Each new row is followed by what is left after taking away its nearest point in the smallest flat space through zero that holds the last named rows.
(in the rows, 128 means zero)

z_498, 3 rows:
[[133 166  80  97  88  60 134 102 185]
 [145 162  90 152 143  80 160 111 152]
 [119 153  99 172 157  84 113 121 164]]
New rows:
[ 79 122  78  93 156  85 161 125 119]
[ 71 106  97  95 161 109 147 135 104]
[166 121 109 141 119 157 119 179 120]
[164 129  99 138 113 142 115 174 134]
[140 125 110 114  71 153 122 181 136]
[143 133 103 148 100 144 129 181 136]
[147 154 122  99 107 107 115 128  89]
[140 152 125 122 127 110 103 133  88]
[123  92 114 194 122  67 114 153 147]
[136  79 129 156  96  93 136 154 122]
[159 106  92 111 143 182  81 134 134]
[170 119  77 115 146 165 102 126 139]

z_697 (3 x 9):
[[ 61 166  91 131 119 154 108 147 129]
 [150 144  86 113 146 163 129 131 109]
 [160 172 111 147 125 130 121  69  96]]
New rows:
[155 125 128 133 122 100 135 119 115]
[131 129 117 129 122 111 131 137 120]
[125  89 149 100 131 146 144 137  96]
[111 113 145 113 121 143 135 118  90]
[131 150 125  90 131 104 123 111 131]
[126 144 126  86 132 105 124 121 136]

z_300 (3 x 9):
[[132 181 101 152 153 124 118 122 132]
 [118 154 100 153 118 120 111 115 107]
 [121 133 121 178 120  82  82 126 143]]
New rows:
[104 109 177  99 114 179 102  96 142]
[104 140 159 122 125 169  88  92 145]
[156 127 138 135 141 130 114 156 129]
[150 126 130 133 129 136 116 150 112]
[137 154 126 135  85  96 130 104 109]
[148 149 143 118 104 104 144 114 130]
[172  60 150  71 147 127 134 122 113]
[167 109 115 110 154 111 109 110 104]

z_127, 3 rows:
[[123 101 130 133 104 124  81  88 142]
 [113 118 140 115 190  87 114 198  89]
 [127 116 140 129 111 139 131 139 146]]
New rows:
[140 135 127 136 101 182 199 124 148]
[125 110 127 131 135 139 137 122 119]
[125 140 129 174 124 144 132 150 110]
[124 134 128 175 121 140 118 138 110]
[118 122 147 199 144 124 100 126 131]
[123 137 143 199 144 133 123 129 131]
[128 134 169 122 134 126 131 132 117]
[130 137 164 124 129 128 129 117 118]
[119 119 113 152 117  63  57 143 154]
[133 155 103 153 111  89 117 149 158]
[158 158 128 169 130  88 121 130 115]
[157 146 139 170 114  98 122 138 132]

z_334 (3 x 9):
[[163 161 158  97 166 155 146 132 140]
 [138 140 124 128 110  51 109 134 143]
 [167  89 143  70  94 171  92 125  98]]
New rows:
[108 130  85 148 159 156  80 118 167]
[128 133  94 129 154 146  70 120 168]
[150 164 100  65 121 109 181 105 137]
[124 140  83  85 106 122 179 100 125]
[121 140 193  99 135 112 153 129  90]
[100 127 179 119 124 108 151 127  85]
[143 112 111  91 142 180 196 124 145]
[137 107  97 102 116 122 177 126 149]
[118  96 146 135 172 136  88 146  96]
[120 108 147 138 177 117  91 148 105]
[133 122 135 141 165 150 120  84 103]
[137 124 133 140 155 119 110  86 107]

z_910:
[[ 83 230  59 118  69 102 180 140  81]
 [ 83 212  91 174 145  91 139 119  78]
 [ 49 204 102 140 111 134 188  65 109]]
New rows:
[ 81 154 176 100 125 122 125 112 122]
[103 144 174  97 125 113 109 138 119]
[140  98 113 141 164 173  96 130 128]
[127 124  94 131 140 171 116 131 119]
[ 82  83 153 124 131 169 176 140 131]
[ 94 101 137 139 139 143 158 170 109]
[169 132 163 111 134 168 124  80 100]
[172 151 146 113 127 153 122 100  85]

z_166, 3 rows:
[[175 120 125 189 100 145  85 112 184]
 [143 164 118 139 145 185 144 123  94]
 [171 179  62 161 111 144  76 155 145]]
New rows:
[171  79 176 116  79 144 115 107 174]
[157 121 139  83  96 147 125 136 130]
[132 160 112 114 118 100 112 141  89]
[139 137 141 132 115 112 118 118 104]
[ 80 163 124 107 129 153 135  88 125]
[ 88 154 120 117 116 138 117  89 148]
[105 110 128 157 141 144  92 140  90]
[102 103 131 155 139 135  90 140  95]
[ 84  93 107 150 163 128 104 150 131]
[ 90  97 110 157 166 144 108 144 127]
[ 84 138 170 100 140  94 141 122  85]
[120 151 151 140 124 114 109 120 112]

z_190:
[[178 124 135 169  67 165 174 126  26]
 [103 150 120 113 138  76 227 180  42]
 [ 62 128 187  97 109 139 127 121  45]]
New rows:
[171 113 133  73  97 122 173 175  97]
[161 107 141  66 104 133 130 157 137]
[156  68  89 120 163 104  98 156  88]
[147  65 100 115 160 111  84 148  87]
[114 168 151 146 156  88 138 107 128]
[132 163 151 159 142 105 129  97 127]
[115 106 162 112 141 139  81 142 144]
[140 111 143 127 137 130 118 158 125]
[103 121  92 165 181 170 161 156 124]
[ 95 116 107 162 173 185 139 143 123]

z_710:
[[169 230 185 136 209 132 151 120  91]
 [174 167 149 130 161 148  52 131 123]
 [208 169 127 145 185 158 133  26  41]]
New rows:
[128 162 148 125 134  95  79 125 156]
[119 141 131 127 122  92 116 100 142]
[114 132 115 115 129 100 109 103 139]
[113 140 120 115 134  98 116 105 138]
[128 137 148 130 149 163 131 117 128]
[117 121 140 128 135 160 132 122 137]
[115 141 142  95 137  97 155 122 128]
[127 128 132  95 130 106 122 115 129]
[ 99 173 120  57 128 158  98 119 141]
[ 94 162 111  58 122 156 121 104 132]

z_580:
[[ 97 115 191 137 119 215 143 168 124]
 [113  92 206 175 184 179  90 125 131]
 [121  90 208 168 200 230 147  61  72]]
New rows:
[126  92 168 114 166 146 149  89 111]
[124 106 144  99 134 114 140 126 136]
[139  99  94 170 105  95 152 113  88]
[127  93 118 178 102 113 140 140 101]
[112 158 140 105  85  92 114 107 161]
[110 149 160 115 102 119 120  90 146]
[130 119 174 129 170 137 129 118 170]
[134 134 144 108 144 125 151 120 165]
[176 110  82  83 125 175 130 130  96]
[172 101  98  99 138 162  96 147 118]

z_81, 3 rows:
[[114 153 143 146 110 158  93 105  56]
 [112 136 119 133 123 131 218 143 157]
 [ 80  90  94 155 126 155 173 123 158]]
New rows:
[133 126 130 137  95 174 193 131 142]
[155 117 136 124 105 159 129 127 138]
[112 123 158 135  79 113 120 134 124]
[113 116 154 133  82 109 123 137 137]
[136 145 126 128 147  63 162 140 102]
[116 120 112 142 147  79 136 127  99]
[139 186 188 100 137 144  57 155  82]
[102 141 151 116 143 154 115 161 142]

z_524:
[[111  99 164 105 148 130 212 174 174]
 [124 120 148 121 159 123 103  61 118]
 [176  97 123 138 112 134 133 105 150]]
New rows:
[167 170 132 122 161 178  77 151 129]
[166 156 146 115 170 178 100 153 144]
[ 72 144 136 146 133 168 140  87  97]
[102 129 124 155 109 174 155 105 115]
[136 147 124 131 118 139 119 135 106]
[137 135 136 125 128 139 134 128 117]

z_41, 3 rows:
[[116 156 109 127 101 131 180  95  68]
 [131 101 117 123  65 121 133 148 127]
 [124 134 113 101 176 162 164 121 143]]
New rows:
[180 149 129 130  87 128  76 108 133]
[177 153 116 111 110 150 105 102 137]
[150 137 145  67  97 109 117 168 134]
[146 160 149  73 124 110 122 148 118]
[112 177  92 158 118 139 122 143  55]
[120 148  92 142 134 152 106 172 105]

z_510:
[[ 91 104 105 119 174 135 122  78 165]
 [123 162 127 111 162 120 125 169 125]
 [147 131 111 147 137  97 172 125  87]]
New rows:
[129 150 169 155 148 120 107 139  97]
[121 134 164 158 149 125 105 115 108]
[166 116 102 135 119 133  89 116 164]
[172 129  96 136 133 119 104 129 148]
[128 135  76  96  88 138 104 111 162]
[138 147  70 101  98 121 124 124 140]
[105 110  98 147 170 115  74 146  99]
[117 101 107 156 139 119  74 143  92]
[ 88 145 161 118 158  80  95 172 138]
[100 114 157 141 126  78 112 133 127]

z_913 (3 x 9):
[[173 147  67 117 100  58 173  73 145]
 [145 128 157 101  76 112 131 129 129]
 [114 183  73 117 120 149 105 153 123]]
New rows:
[ 96 156 162 111 140 192 103 165 126]
[128 144 139 115 138 141 142 118 139]
[108 160  76  92 138 123 137 107  98]
[107 126 128  94 138 128 137 110  96]
[158 122 138 148 117 116 168  98 156]
[138 140 134 146 121 148 143 127 148]

z_495:
[[ 78  88 117 130 110 113 140 117 185]
 [164  62 144  81 117 106 149 163 181]
 [186  99 178 107  90  82 131 134 184]]
New rows:
[ 94 109 133  90 125 112 139 117 120]
[110 127 142  95 124 111 132 113 106]
[128 144 161 117 125 141 144 146 105]
[110 135 157 121 119 137 146 140 121]
[122 116 136 134 147  96 120 118 106]
[122 111 135 131 148  96 122 121 109]
[116 124 118 130 107 136  57 177  79]
[110 110 126 130  92 121  60 171 108]
[140 129 159 108  66 107 113  92 144]
[122 124 126  97  98 139 120 111 112]

z_216 (3 x 9):
[[129 158 118 165 104 162 143 120 142]
 [177  96 149 166 132  77 109 139 128]
 [125  77 184 192 112 137 149 168 139]]
New rows:
[110 118 161 133 101 181 122 149 112]
[140 129 141 121 111 148 100 133 107]
[149 130 141 110 141 131 153 174 168]
[155 143 129 106 141 130 149 165 168]
[178 146 159 162  82 114 146 124 105]
[145 143 155 111  97 123 148 124  95]
[125 132 169 117 101 173 155 100 134]
[149 126 164 108 113 139 136  95 128]

z_671, 3 rows:
[[125 138 123 112 162 134 131  94 117]
 [174 136 107  70 100  82 107  89 133]
 [130  50 112 112 150 106 116  88 139]]
New rows:
[138  89 115 166 135 103 158 137 150]
[146 134 115 150 139 106 161 126 139]
[135 104  80  97 143  99 171 110 136]
[125 128  92 120 132 115 179 142 134]
[ 93  81 103 129 170 145 119  92 175]
[111 139 109 125 127 141 118 122 174]
[161 151  87  86  83  83 176 126  79]
[126 116  97 123 116 111 188 138  78]
[113 144 146  81 150  96 176 115 100]
[109 121 151 101 130  94 175 143 110]
[134 121 155 137  82 101  82  98  85]
[116 125 161 152 104 120  91 100  79]

z_125:
[[ 61  66 137  92  92  82 100 105 177]
 [135  96 130  38  77 154 105  85 170]
 [147 110 140 199  26 121  85  73 116]]
New rows:
[ 85 176 112 107 122  93 166  96 120]
[100 181 112 113 110 103 163  89 114]
[160 142  71 132 167 128 140 186 111]
[146 113  78 127 118 116 115 156 129]
[184 144 131 150 128  85 138 131 102]
[165 126 132 114 128  79 134 127 123]
[137 135 125  90 182 126 107 152  92]
[134 121 131 113 141 116  88 130  93]
[112 118  98  91 135 137 163 141 128]
[119 119 101 127 112 132 154 131 117]
[104 142 129 105 104 155 193 123  68]
[ 87 129 132 111  95 139 186 119  75]

z_831 (3 x 9):
[[112 111 171 119 143 117 161 105  91]
 [103 134 134 163 165 132 116  49  56]
 [113 131 146 146  96 111 123  52  39]]
New rows:
[137 132 170 138 117 120 142 160 175]
[131 141 159 158 122 123 124 125 146]
[125 140 106 107 140 110 177 130 175]
[122 147 100 120 128 108 164 102 147]
[100 102 175 174 105  84  94 115 122]
[104 103 164 173 123  93  91 136 151]
[164 161 100 104 174  90 155 165 117]
[163 165  98 110 155  85 148 146  95]

z_904 (3 x 9):
[[122 115 109 147  75 185  86 142 116]
 [206 143 101  90  96 110 171  94 111]
 [124 107 140 115  67 132 122 102  85]]
New rows:
[127 144 119 123 121 191 122 140 104]
[121 146 136 113 144 159 142 130 104]
[103 100 160 144 112 190 122 129 132]
[134 115 154 127 133 163 153 118 140]
[129 143 136 112 134 103  73 105  57]
[142 156 118 120 157 113  72 122  81]
[144 140 121 122 117 145 137 118 132]
[124 136 134 126 127 138 134 120 133]

z_781 (3 x 9):
[[ 98 161  34 150 129 147  40 109 162]
 [150 149  87 177 110 118  70  82 132]
 [161 106  89 158  99 190 107 130 166]]
New rows:
[119 129 147 124 131 113 105 116 159]
[124 122 152 123 128 120 113 121 161]
[148 151 111 133 122 133 110 104 129]
[139 144 126 114 129 136 131 121 127]
[116 110 127 163 114 110 133 166 139]
[112 115 126 163 116 103 129 163 136]
[181 148 147 171 113 115 110 112 131]
[140 149 140 133 134 127 120 145 141]

z_357:
[[121 118 117 169 130 136 146 155 144]
 [220 139  95 117 146 107 139  95 122]
 [ 97 100 126 161  87 139 107  98 184]]
New rows:
[142 151 125 140 105 143 133 123 113]
[133 150 129 139 103 145 131 125 113]
[131 115 114  95 142 126 129 145 130]
[126 109 112 105 135 128 127 141 142]
[131 125 150 148 164 152 135 116 121]
[130 124 152 143 158 151 129 106 125]
[149  85 111 128 164  96 123  97 105]
[115  80 122 136 158 104 121 113 108]
[117 129 147 199 135 110 164 131 192]
[124 150 166 138 146  99 149 115 152]
[143 128 126 119 153  58 132 117 132]
[114 121 133 131 145  66 130 128 141]

z_863, 3 rows:
[[148 138 128 152  99 120 157 138 121]
 [147 135 129 125  97 121 127 130 119]
 [192 137 129 150  63 125 156 141 129]]
New rows:
[114 175 145 166  77 123  88 129 158]
[102 166 144 168 105 133  88 127 171]
[156 133 122 161 127 170 154 176 107]
[134 133 123 129 136 165 119 165  96]
[118 124 164 162 137  87 141 108 101]
[141 111 164 145 138 103 121 103 121]
[136 121  99 148  45 117 169 164 152]
[ 95 108  99 119  96 126 133 150 159]
[ 74  74 138 109 194 168 153 136 118]
[122  90 140 104 121 153 153 142  99]
[158 103  69  95 200  92 105 118 113]
[173 115  69 118 170  81 133 128 101]

z_736 (3 x 9):
[[121 149 181 151 118 209 100 104 121]
 [102 157 134 172 138 159  64 122 134]
 [148 147 127 189  93 137  85 146 105]]
New rows:
[117 142 176 106 128 107 108 163 121]
[119 141 174 105 127 104 110 164 121]
[131 174 112 137 119 162 133  72 118]
[136 166  93 130 120 132 144  82 119]
[123 122 143 187 147 125 133 133 139]
[126 114 145 169 149 122 153 130 141]

z_695:
[[116 134  93 110 172  59  98 149  88]
 [160 167 162 104 107 106 157 175 133]
 [191 148 129 124 148 103 137  96 122]]
New rows:
[140 138 107 108  90  91 138 131 159]
[127 124  97 117  94 102 129 117 159]
[113 107 173 121 162 140 150 177 132]
[130 101 161 129 178 138 144 144 128]
[160  93 167 113 123 139  97  95 118]
[140  96 167 104 120 127  94 125 112]

z_418 (3 x 9):
[[ 53  75  92 175 156 151 210 101 147]
 [ 45 166 155 207  66  43 189 124 148]
 [ 39 122 108 145  73  98 144 122 174]]
New rows:
[133 128 124  97 131  86  77 163 133]
[121 113 120 125 155  94 118 152 127]
[107 135 145 134 162 123  73 128 133]
[100 132 145 146 167 122  88 125 132]
[124 152 104 111 115 166 137 130 121]
[125 161 113 122 113 155 144 131 116]
[138 134 156 153  81 116 123 153 182]
[154 113 146 150 115 145 133 147 172]

z_635 (3 x 9):
[[ 71 137 102  99 131  70 171 125  88]
 [127 137 143 135 108 169  85  85  80]
 [137 191 175 135 129 121 136 126  56]]
New rows:
[154 110 134  98 107 140  91  58 131]
[158 128 140  95 123 104 129  91 140]
[117 119 134 129 130 121 110 112 129]
[123 125 139 131 134 115 117 122 133]
[124 109 122 102 173 118 149 127 150]
[131 121 137 108 166 136 132 113 127]

z_636:
[[114 137 113  79 107 155 173 133 121]
 [125 129  88  62  39 190 169 110 120]
 [ 57 136  51  61  88 130 230 129 104]]
New rows:
[126  85 113 108  89 101 135 133 159]
[134  91 136 108 115 101 132 144 162]
[148 108 119 194 123 131 149 114 144]
[146 117 128 167 130 146 171 125 143]
[104  90 133 125  96 141 174 122 125]
[118  90 155 144 119 133 152 126 131]
[106 127 112 147 131 130 140 135 149]
[119 128 124 142 129 143 133 136 152]

z_352:
[[ 72 142 155 149 149 117 108 117 143]
 [145 167 140  97 133 149 182 159 114]
 [130 141  96 163 161 190 126 114 147]]
New rows:
[158 135  81 150 101  87 128 140  99]
[127 159  96 161 123  98 132 140 108]
[ 93 145 137 101 110 147 161  80  90]
[102 128 123 110 105 147 146  70  93]
[125 119  95 157 110 155 154 140  85]
[102 119 114 157 109 133 145 138  86]
[ 81 118 165 106 101 146 160 150  97]
[ 96  96 136 127 102 163 139 133 105]
[ 99 108 169 139 137 166 133 136  88]
[116  93 157 136 126 162 128 134  85]
[101 171  92 156  93 145 174 126 169]
[106 149  95 148  73 115 160 123 163]

z_297, 3 rows:
[[156 139 155  37 170 117 136 106 181]
 [124 107 166 160 180 141 141 119 107]
 [171  57 131 167 175 148 143 138 119]]
New rows:
[123 118 140 183 140 118 171 116 126]
[130 133 127 146 121 109 166 116 148]
[130  81 128  99 143 199 137 115 155]
[ 99 110 125 112 116 195 129 115 140]
[134 150 131  69  57 126 145  57 132]
[143 110 141 120  87 142 155  63 107]
[180 112 128 158 140 133 183 155 187]
[139 155 139 161 121 126 176 147 173]
[ 57 142 141 109 143  67 112 196 124]
[ 88 106 129 114 154  74 117 204 131]

z_397, 3 rows:
[[ 88 211 124 116 178  68 136 124 141]
 [169 156 157 170 147 122  92 116  88]
 [ 85 120 139 175 143 113 138 119  79]]
New rows:
[121  80 111 172 137  83 135 112 123]
[147  98 108 148 136  84 126 115 149]
[145  94  84 177 161 119 171 160 121]
[164 114  83 162 165 116 162 161 137]
[ 90  97  95 155 154 126 175 164  80]
[148 127  98 129 154 132 148 166 109]

z_950 (3 x 9):
[[ 86 154 148  79 102 179 138 163 127]
 [133 165 133  83 161 201 134 169 114]
 [183 135 181 116 150 111 130 150 136]]
New rows:
[135 150 119 143 130 148  84 125 132]
[132 147 132 141 117 137  85 126 137]
[ 88 145 151 130  85  95 159 145  80]
[120 148 132 141 127 105 155 142  70]
[129  97  58 141 157 168 117  93 126]
[137 101 128 115 125 144 124 118 144]
[101 101 177 107 140 170 152 123  98]
[112  87 162 131 147 147 147 104  98]
[ 82 148  81 111 125 159 153 173 174]
[124 134 101 132 137 115 149 163 182]
[131 129 119 146  66 116 160 145 120]
[153 136 111 146  96 131 158 150 113]

z_101:
[[112 133 132 125 123 110 131 118  63]
 [152  87 169 117 130 130  79 152  94]
 [151 173 106 172 137 145  49 116  98]]
New rows:
[126  83  89  74 132  94 143 133 132]
[136 107  75  95 136 104 111 126 128]
[151  62 143 132  85 130 107 174 118]
[132 109 104 151  84 128 131 148 124]
[199 103 111 135 132 131 129  81 122]
[190 102 110 129 130 125 147  78 119]

z_807, 3 rows:
[[102  73  96 180  97 160 133 127 104]
 [131 106 160 156 120 124 230  60 143]
 [104 133 141 163  72 167 171 162 127]]
New rows:
[153 164 164 127 185 115 119 111  44]
[138 154 160 151 157 137 132 126  38]
[137 122 163 110 150 105  82  99  74]
[125 128 174 128 119 125 112 115  76]
[126 176 104 128 137 120 116 104 116]
[119 168 103 141 125 129 128 105 113]

z_21, 3 rows:
[[ 97 127 144 138 174 118  50 160  79]
 [ 93 169 156  93 101 181 121  85 177]
 [ 54 127  83 131 101 151  67 167  53]]
New rows:
[ 84 179 128 114 108 124 164 135 135]
[102 168 135 126 135 101 157 147 124]
[128 120 124 132 121 129 131 141 199]
[117 114 114 139 126 124 113 157 174]
[132 113 118 123 116  78 126 130 134]
[118 124 126 115 113  92 115 123 141]
[ 70 128 149 130 186 189 112 127 150]
[100 104 118 145 171 166 156 138 141]
[119 131 129 133 104 124  99 120 142]
[132 124 127 139 109 113 108 123 141]

z_104:
[[107 101 103 146  97 137 102 141 149]
 [137 105 108 120 108 126  97 125 104]
 [171 124 170 106 189 154  89 126 109]]
New rows:
[ 82 151  92 141 136 122 103 154  99]
[ 90 160 107 137 155 125 108 152  99]
[133  93 150 124 133  80 109  82 101]
[114  98 155 142 135  89 120  93 136]
[ 99  97 120 152 174 164 111 176 146]
[110 114 107 133 157 132 142 156 104]

z_549:
[[227 118 113 138 135  74 116 125 104]
 [173 145 108 148 109 144 119 151 112]
 [163 145  98 130 106 140 117 180 124]]
New rows:
[ 98 138 106  68 139 126 114 134 175]
[138 147 110 105 133 140 112 104 149]
[156  96 112 126 127 128 111 104 152]
[137 102 111 125 121 145 112 112 157]
[ 98 157 129 173  91 121 110 108 196]
[124 151 123 167  96  97 106 113 194]
[131 114 137 172 140  96 126 122 124]
[115 121 130 166 132 111 125 144 131]

z_615 (3 x 9):
[[150 199 190 109  43  95 124  86  68]
 [190 129 184 125 108 109 102  93 122]
 [145 139 141 106  29 198 102 109  94]]
New rows:
[130 115 113 128 118  57 141 128 146]
[132 104 104 123  94  95 131 129 144]
[122 136 122 105 156 137 126  87 141]
[119 141 122 103 147 141 126  86 136]
[ 80 165 140 130 100  99 135 126 106]
[110 121 139 136 122 123 115 127 135]
[116 114 142 159 115 143 171  78  95]
[118 102 137 163 132 143 170  82 106]
[131 130 137 145 155 190  99 122  86]
[124 144 142 148 170 159 110 122  83]
